All groups share one centre, and each spreads out both ways along 13 directions, with some noise.
(in the rows, 128 means zero)
Known rows, each followed by its group:
[109 173 145 112 114 142 110  98 122  93 159 195 175  67 171  89 141 165
 145 113 132] => P
[166 124 100 160 146 192 121 114  91 103 137  69 123 105 142 114 150 100
 136 141 131] => W
[153 157 134 111 116  92 117  92 126 114 167 142 143  87 156 131 107 151
 109 102  97] => V
[168 150 172 124 146 114 135 133 142 103 156  85 126 141 100 150  98 130
  87 126 156] => Y
[154 148 129 119 149 146  78 158 183  60 150 142 118 129 139 202 144 126
 135 139  86] => K
[120 107 127 209 117 135 118 123 140  92  74 119  76 128 138  86 168  76
 160 155 107] => Y
[161 148 153 112  82 124 137 100 177 157 123 117 145 114 123 180 150 128
  97 126 124] => Y
[141 138 190 142 101  78 136 127 185 147  84 123 136  88 120 125 148 106
  96 152 137] => Y
[139 123 141 135 149 135 126  79 115 155 133  95 150 121 169 119 155  94
 111 107 138] => V
[121 153 105 117 116 181 138 147 137 140 104 174 159 133 124 119 134 183
  63 133 146] => W
[ 84 145  91 139 152 135  88 159 120  97  91 158 120 100 157 113 131 123
 140 119 114] => W
[105 144 151 138 123 135 110 137 117  97 139 127 140  74 160 137 132 146
  98 112 112] => Y
[141 131 111 186 155 180 127  65 129 131  78 108 114 157 132  45 140  86
  93 103 117] => V
[153 158 108 117 122 160 138 107 125 144 129 139 149 107 128 158 134 132
 130 123 147] => P
[131 115  97 131 176 170  87 156  66 107 127  96 125 137 141 114  94  88
 182  95 129] => W
[192 116 133 137 107  79 172  85 114 134 160  79 163 137 169 140 114 131
  62 115 147] => W
[126 147 156 151 105 164 119 107 114 119 139 137 152 101 156 130 135 111
 137  94 139] => P
[116 124 151 182  84 176 164 137 138 157 106 102 128 168  93 167 130  84
 144 141 215] => K
[141 116 106 187 126 186 142 119 112 130 163 108 141 120 134 138 120 118
 107 124 140] => W
[127 125 124 127 123 123 109 138 173  97 165 135 133 147 147 182 140 136
 131 150 112] => W
[103 120 116 135 162  98 150 111 129 162 130 155 156 153 150 128 114 132
  99 106 154] => P
[ 81 128 143 198 139 125 141 111 134 111 150 137 136 145 147 132 118  96
 159 128 177] => K
[122 145  83  90 114 173 101 158 108 139 149 116 116 129 127 163 123 171
 101 116 110] => P
[135 145 103 117 105  94 117 122 138 135 131 142 139 120 158 131 105 139
  99 114 139] => W
[126 140 152 152  85 137 123  95 108 161 127 132 153  65 167 136 120 107
 125  74 133] => K
[128 123 137 127 127 175  93 154 143 134 152 137 134 119 125 185 110 153
  78  82  57] => K
[183 145  98  51 177 136 107  82 152 195 150 136 195 171 147  89 132 104
 129 119 182] => V
[151 116 168 176 120  91 129 111 143  94 149 172 148 165 154  83  87 125
 104 101 114] => P
[136 167  89 139 125 135  69  93 166 179 156 157  82 170 156  68 145 133
  79 134 124] => P
[149 178 137  73 104 116  72 120 182 123 152 139 107  93 151 195 175 123
 166 148 121] => K
[ 91 117 120 146  95 139 131 113 156 209 209 147 174 140 142 162 110 133
 107 129 166] => W
[113  97 186 151 158 159  73 154 132 155 191 158 131 137 135 170 109 105
 125  79  50] => K
[165 129 144 129 197 127  84 156 152  46 223 120 127 123 142 155 144 127
 146 178  98] => V
[125  95 169 169  85 175  98 133  91 194 113 101  56 160 123 105 167  78
 150 125 115] => Y
[108 131 111 123 126 140 123 145 150 110 101 126 138 122 139 186 147 130
 125 133 136] => P
[ 94 140 101 135 181 121 142 102 123 100 129 159 170 137 178 144 129 119
 151 111 180] => P
[130 135 124 110 149 148 122 128 120 111 140 122 141 140 152 137 137 139
 101 124 136] => P
[ 79 175 132 154 153 137 140  92 123 102 158 103 110  73 120 218 127 130
 116  91 130] => W
[111 136  92 113 165 157  81  88  98  92 113  76 111 150 173  47 155 133
  90 107 107] => V
[111 106 182 144 127  80 137 100 172 126 139 130 127 144 148 131 171 124
 102 142 104] => W
[118 149 136 123  91 107 107  96 117 116 149 131 128  88 199 159 131 150
  91  76 110] => V
[ 72 124 131 189 109 202 116 109 109 174 151 134 120 105 125 119 142 110
 147 105 122] => Y
[152 138  91 162  98 154  89 136  91 123 118  93  93  37 166 134 136  96
 148 121  90] => W
[ 90 118 142  89 176 142 130 151 132 125 159 111 152 135 112 151 148 163
 113 166 150] => V
[160 112 128 163  86 142 168 121  90 132 125 152 171 131 149 132  67 145
  79  57 110] => Y
[174 143 158 131 123 111  77 142 130 117 160 107 101 173 192 120 145 106
  86 138 167] => V
[131 110 132 122 140 156 113 117 102 131 153  98 138  81 144 122 154 110
 159 135 113] => V
[112  94 117 135 190 153 170 110 103 136 120 145 163  86 168 118 193 162
  80 152 105] => P
[158 111 144 158  99 123 106 194 134 117 122 171 112  99 136  95 130 119
 160 170  96] => V
[147 133  96 135  85 105 122 103 138 117 139  94  79 172 129 155 128 121
 143 129 128] => K
[122 135 167  94 149 155 143  75 101  68  83 121 137 158 137  93 166 144
 119  88 127] => W
[163 137 203 140  90 134 150  86 134 167 129  99 155 112 123 126 143  96
 105 112 152] => P
[148 141 128  72 117 150 111 150 118 126  93  82 141 103 133 138 158 132
 131 147 149] => P
[191 117 147 138 108 126 122 128 117 135 146 109 124 149 135 103 108 123
  89 116 115] => W
[129 132 143 107 127 119 138 129 111 161 128 135 139 121 135 140 135 130
 119 113 147] => Y
[138 141 105 150 120  76 114 110 145 137 163 118 125 145 147 138  94 113
 125 117 148] => W
[ 90 144 135  97 128 104  85 122 131 131 112  81 121 142 164 136 146 100
 127 122 176] => P
[ 88  75 183 132 166  74 143 129 130 147 125 117 163 144 161 163 130 108
  86  97 118] => K
[ 96  94 139 156 169 151 134 137 127 130 132 158 159 120 124  91 127 138
 108 127  96] => V
[132 125 105 179 112 136 151 115 140  84 131 126 135 141 123 188  73 135
  94  76  90] => K
[150 150 171 153  95 111 140 121 129 105 140 127 139 101 128 158  85 142
  85  86 126] => Y
[121 117 136 136 168 160 112 141 119 159 115 112 126 117 119  72 163  94
 139 167 150] => Y
[164 122  71 150  99 156 148  80 130 139 100 107 131 144 131  89 148 104
 131 128 126] => Y
[125 152 108 133 102 123  95 118 154 140 146 133 112 130 143 147 134 100
 165 131 155] => V
[ 84 124 135 151  96  87 147  84 144 221 115 164 148  79 119 114 125  82
 186 114 149] => V
[171 105 146 174 133 209 120 149 125 146 133 130 148 181 138 137 123 106
  84 110 138] => V
[100 161 117 130 102 147 116 142 183 146 124 195 153 110 110 197 111 157
 109 109 125] => K
[159 115  86 148 116 166 130 126  95  45  90 110 148 124 177  69 135 172
  58 114  91] => Y
[104 111 111 135 140 137 169 112 104 110 157 109 119 167 127 130 139 178
  86 146 146] => K
[147 174 121 134 135 173  91  72 133 151 201 140 113 105 125  75 146 133
 140 139 132] => P
[ 80 238 103 116  93 147  50 130 191  64 159 137  59  89 119 170 136 169
 133 145 145] => Y
[118 146 164 166 135 146 150 142 160 103 149 161 174 149 125 184  93 117
 125 123 195] => K
[176 129 106 137 105 159  89 131 121 130 161 104  89 191 113  95  94 122
 129 121 112] => K
[ 87 121 162 130 155 113 128 122 160 107 136 129 143 116 139 124 162 137
 108 151 121] => P
[ 55 127 120  82 119  77 119 108 109 202 127 121 134 123 127  60 122 128
 150 126 170] => V
[150 113 124 139 124 149 117 127 173 139 157 137 152 176 140 163 132 119
 124 123 110] => Y
[127 131 133 131  92  91 117  97 144 164 120 137 123 101 149 138 131 104
 148 109 105] => K
[131 135 142 101 120  92 160  67  96 166 122  71 160 115 153 121 129 121
  92 100 176] => K
[123 113 134 132 123 137 122 101 123 172 135 127 146 127 146  99 132 111
 124 115 131] => Y
[139  78  97 167 139 161 152 143 101 118 122 115 184 137 174 103 125 119
 106 132 146] => W

New rows, each followed by its group:
[119 110 154 159 120 137 107 157 118 127 129 164 143 147 156  98 120 120
 122 122 138] => K
[103 105 117 150 128 178 118 120  91 116 124  89 117 155 130 112 121 117
 127 110 122] => V
[ 99 159 159 138  84 176  79 141 137  93 176 112 102 134 148 205 154 123
 147 131 158] => K
[180 107 110 152 117 207 165 144 133 171  66  94 137 130 137 240 166 119
  36 116 109] => P
[129 125 138 173  90 146 149 130 132 101 158 154 147 108 108 171  84 130
 158 100 100] => P
[157 113 157 173  86  83 142 131 157  89 149 132 128 131  77 122  65  95
 202 130 107] => P
[151 120 145 211 117 135 152 121 154 117  95 158 130 135 150 145 125  99
  95 103 106] => V
[110  62 118 162 161 132 126 163  67 128 138  94 124 183 156 105  88 124
  87  94  96] => P
[143 164  95  84 225 147  91 122 192 167 122 127 160 121  79 110 132 100
 119 148 139] => K
[218 125  71 126 136 192 142 146 125  94 115 111 115 122 108 160 149 131
 128 159  99] => P
[152 104 121 154 138 128 129 132 154 143 146 112 136 154 127 128 133 100
 143 162 143] => W
[146 146 129 145 146 170 149  91 105 106 120 102 131 157 114  98 129 125
 120 118 159] => W
[160 116 158 137 127 124 135 126 124  62 145  65 121 151 159 194 142 119
 119 125 133] => K
[109 108 144 146 166 141 137 134 155 130 147 132 136 153 113 164 135 126
 112 131 112] => K
[122 138 113 157 129 106 122 100 180 134 145 117  95 126 111 165 146 114
 127 149 104] => P
[100 116 147 126 116  74  97 119 133 122 135 115 116 142 187 111 132 147
  61 105 102] => P
[111 119 134 166 125 149 108 143 136 131 122 144 134 163 128  61 109 136
  85 124 129] => Y
[136 156 137  95  76 100 104 112 138 138 116 119 134 105 153 111 131 121
 133 115 147] => P
[ 61 149  72 184 145 175 171  52 125 119 107 131 174 133 161  67 168 139
 113 145 219] => W
[ 99 116 130 178 100 147 156 138 123  98 106 142 145 146 152 146 120 148
 102 123 148] => K
[ 89 107 139 141  96 102 167  77  94 144 130 100 109 109 174 143 205 132
 146 154 155] => K
[161 118 138 147 118 178 166  96 132 146 100  75 131 115 112 141 174 108
 111 145 128] => Y
[134 144 105 152 125  83 107 108 173  96 151 178 116 157 140  87  97 133
 140 134 119] => P
[123 163 164 123 174 109 106 127 204 113 127 104 137 123  93 101 140 108
 102 186 173] => Y
[114 124  56 144  32 135 113 115 142 140  78 108  49 147 128 131 148 140
 139 129  75] => K
[146 162 139 162  97 165 115 125 115 100 130 132 156  97 167 116 111 109
 125 103 174] => K
[ 97  81 149 211 120 179 167 101  55 129 170 103 116 133 149 103 139 128
 117 115 125] => K
[ 86 183 126 110  93 168  41 176 180 154 147 193 120 130 135 163 130 135
 140 125 148] => K
[101 143 169 151  80 160  92  91  69 148 150  51 114  90 177 114 148  81
 132  89 170] => K
[144 102 108 158 136 130 132 116 104  99 120  85 144  94 176 122 152  96
 137 141 123] => W
[160 129 102 134 170 178 123 107 127 134  90  51 145 111 108  98 139  87
  99 131 126] => K
[134  79 161 178 164 169 164 155 100 163 167 193 163 159 109  91 108 137
 109 124 122] => K
[121 125 132 130 116 179 113 166 147 113 106 156 146 109 134 135 153 155
  99 140 103] => P
[ 85  78 126 170 132 167 146 154 100 160  84  63 127 125 157 235 158  98
  85  94 113] => P
[115 105 130 130 191  68 121 143 124 163 144 114 130 192 123 100  81  87
 135 123 164] => W
[107 150 153 110 112 133 102 110 108 146 134 113 129 103 154 111 149 144
  91 104 132] => Y
[143 125 139 119 143 119  93 124 157 107 145 111 145 133 168 120 150 118
 104 139 115] => Y
[ 77  88 167 183 150 140 136 132 115 121 177 148 145 133 132 114 107 135
 123 115 101] => P
[ 96 140  98 140 119  56  79 101 148 129 106 124 100 142 174  75 108  94
 141 100 122] => K
[140 188  60 137  59 158 144  82 127 118 113 121 118  79 132 125 140 154
 136 132 158] => K
[164 166 119 112 128 142  85 101 133 148 168 117 119 119 129 103 142 115
 137 135 139] => V
[102 180 107  95 132 133 174  71 142 114 122  84 118  83  80 188 158 168
 100 131 135] => V
[135 156 132 155  85 139 124 103 121 107 130 123  92  22 117 115 151 135
 145 136  75] => V
[125 127 109 145 168 136 137 110 141 123 141 132 151 134 122 128  99 134
  95 105 106] => K
[125 117 120 158  98 173 146 171 152 142  94 150 140 116  97 189 120 119
 149 130 116] => P
[132 140 126 171  75 157 127 101 129 143 130 143 153  61 147 116 107 117
 128  90 110] => Y
[121 165  90  57 144 101 129 114 144 128 117 150 152 100 132 112 144 151
 161 158 165] => P
[ 98 133 153 129  80 120  86 140 118 121 151 134 103 157 183 121 149 134
 136 129 169] => K
[122  81 175 148 132 117 179 141 123 156  80 148 188 132 128 120 119 104
 117 114 154] => P
[145 147 110 101 133 150  96  95 158 170 107 169 183  66 194 117 183 109
 132 122 119] => V
[123 146  97  56 124 150 117 145 126 161 126 105 135 154 112 139 134 153
 133 144 176] => V
[107 131 142 124 153 151 109 101 121 173 152  98 134 114 124 122 151 111
 124 126 133] => K
[140 144 143 105 106  95 132 105 151  91 119 134 139  59 148 116 168 148
 142 155  97] => P
[104 120  74 153 150 200 160 124 134 124  89 111 140 108 102 123 156 156
  89 155 105] => K
[102 121 137 172 124 140 118 114 120 155 148 121 123 149 148 158 111 114
  87  85 118] => P
[153 130 125 201 117 198 116 138 127  92 146 127 106 153 126 134 108 114
 109 110 101] => V
[124 112 156 144 194 138 146 113 127 110 164 118 162 158 134 141 120 139
  77 111 118] => V
[141 153 110 147 121 166 117 101 124 133 138 131 120 112 166 152 151 135
  91 108 115] => P
[105 118 109 157  78 125 115 108 142 183 114  91  91 167 100 149  95  96
 120  84  96] => K
[133 139 115 167 101 158 137 135 146 131 135 126 114 173 101 146 106 121
 126 125 165] => K
[ 95 120 105 165 102 130 118 137 159 175 142 143  96 127  94 160 113 111
 152 135 105] => P
[136 149 160 128 120 150 106 172 186 141 147 187 122 169 103 171 150 113
 171 174 177] => K
[102 121 106  99 193  72 125  95 138 118 146 112 137 164 121  64 111 120
 138 132 143] => V
[117 156 148 126 166 209  97 137 115 135 166  94 134 124 126 103 167 111
 135 166 194] => K
[143 166 110  79 111 208  87 146 150 201 145 160 161 116 126 144 160 141
 120 142 165] => V
[ 78 198  77 100  83 174  85  98 157 156 160 100  92 108 106 188 128 154
 126 109 145] => K
[115 131 133 141 164 188  99  92 137 155 181 107 151 130 152 155 159  87
 142 119 145] => V
[ 77 164  87  93 105 150 102 124 119 224 112 163 142 128 169 149 131 153
  69  84 168] => P
[110 109 114  75  81  88 147 180 113  88 102 133 149  92 151 179 121 186
 135 137 118] => V
[138  84  98 160 112  99 127 158 118 129  88 142 122 140 165 116 111 126
 107 108  90] => P
[ 94  70 139 138 111 107 162  89  55 166 116  87 130 139 174  70 143 146
  74  99 120] => K
[164 114 119 128 129 128 117 145 119 107 135 119 134 142 137 113 114 114
 144 131 122] => V
[117 139  88 159  53 148 123 152 157 127  74 156 130 129 132 160  97 141
 102  91 112] => K
[107 106 121 117  97 134 137 110  94 181 113 116 149  97 133 104 127 116
 151 110 132] => V
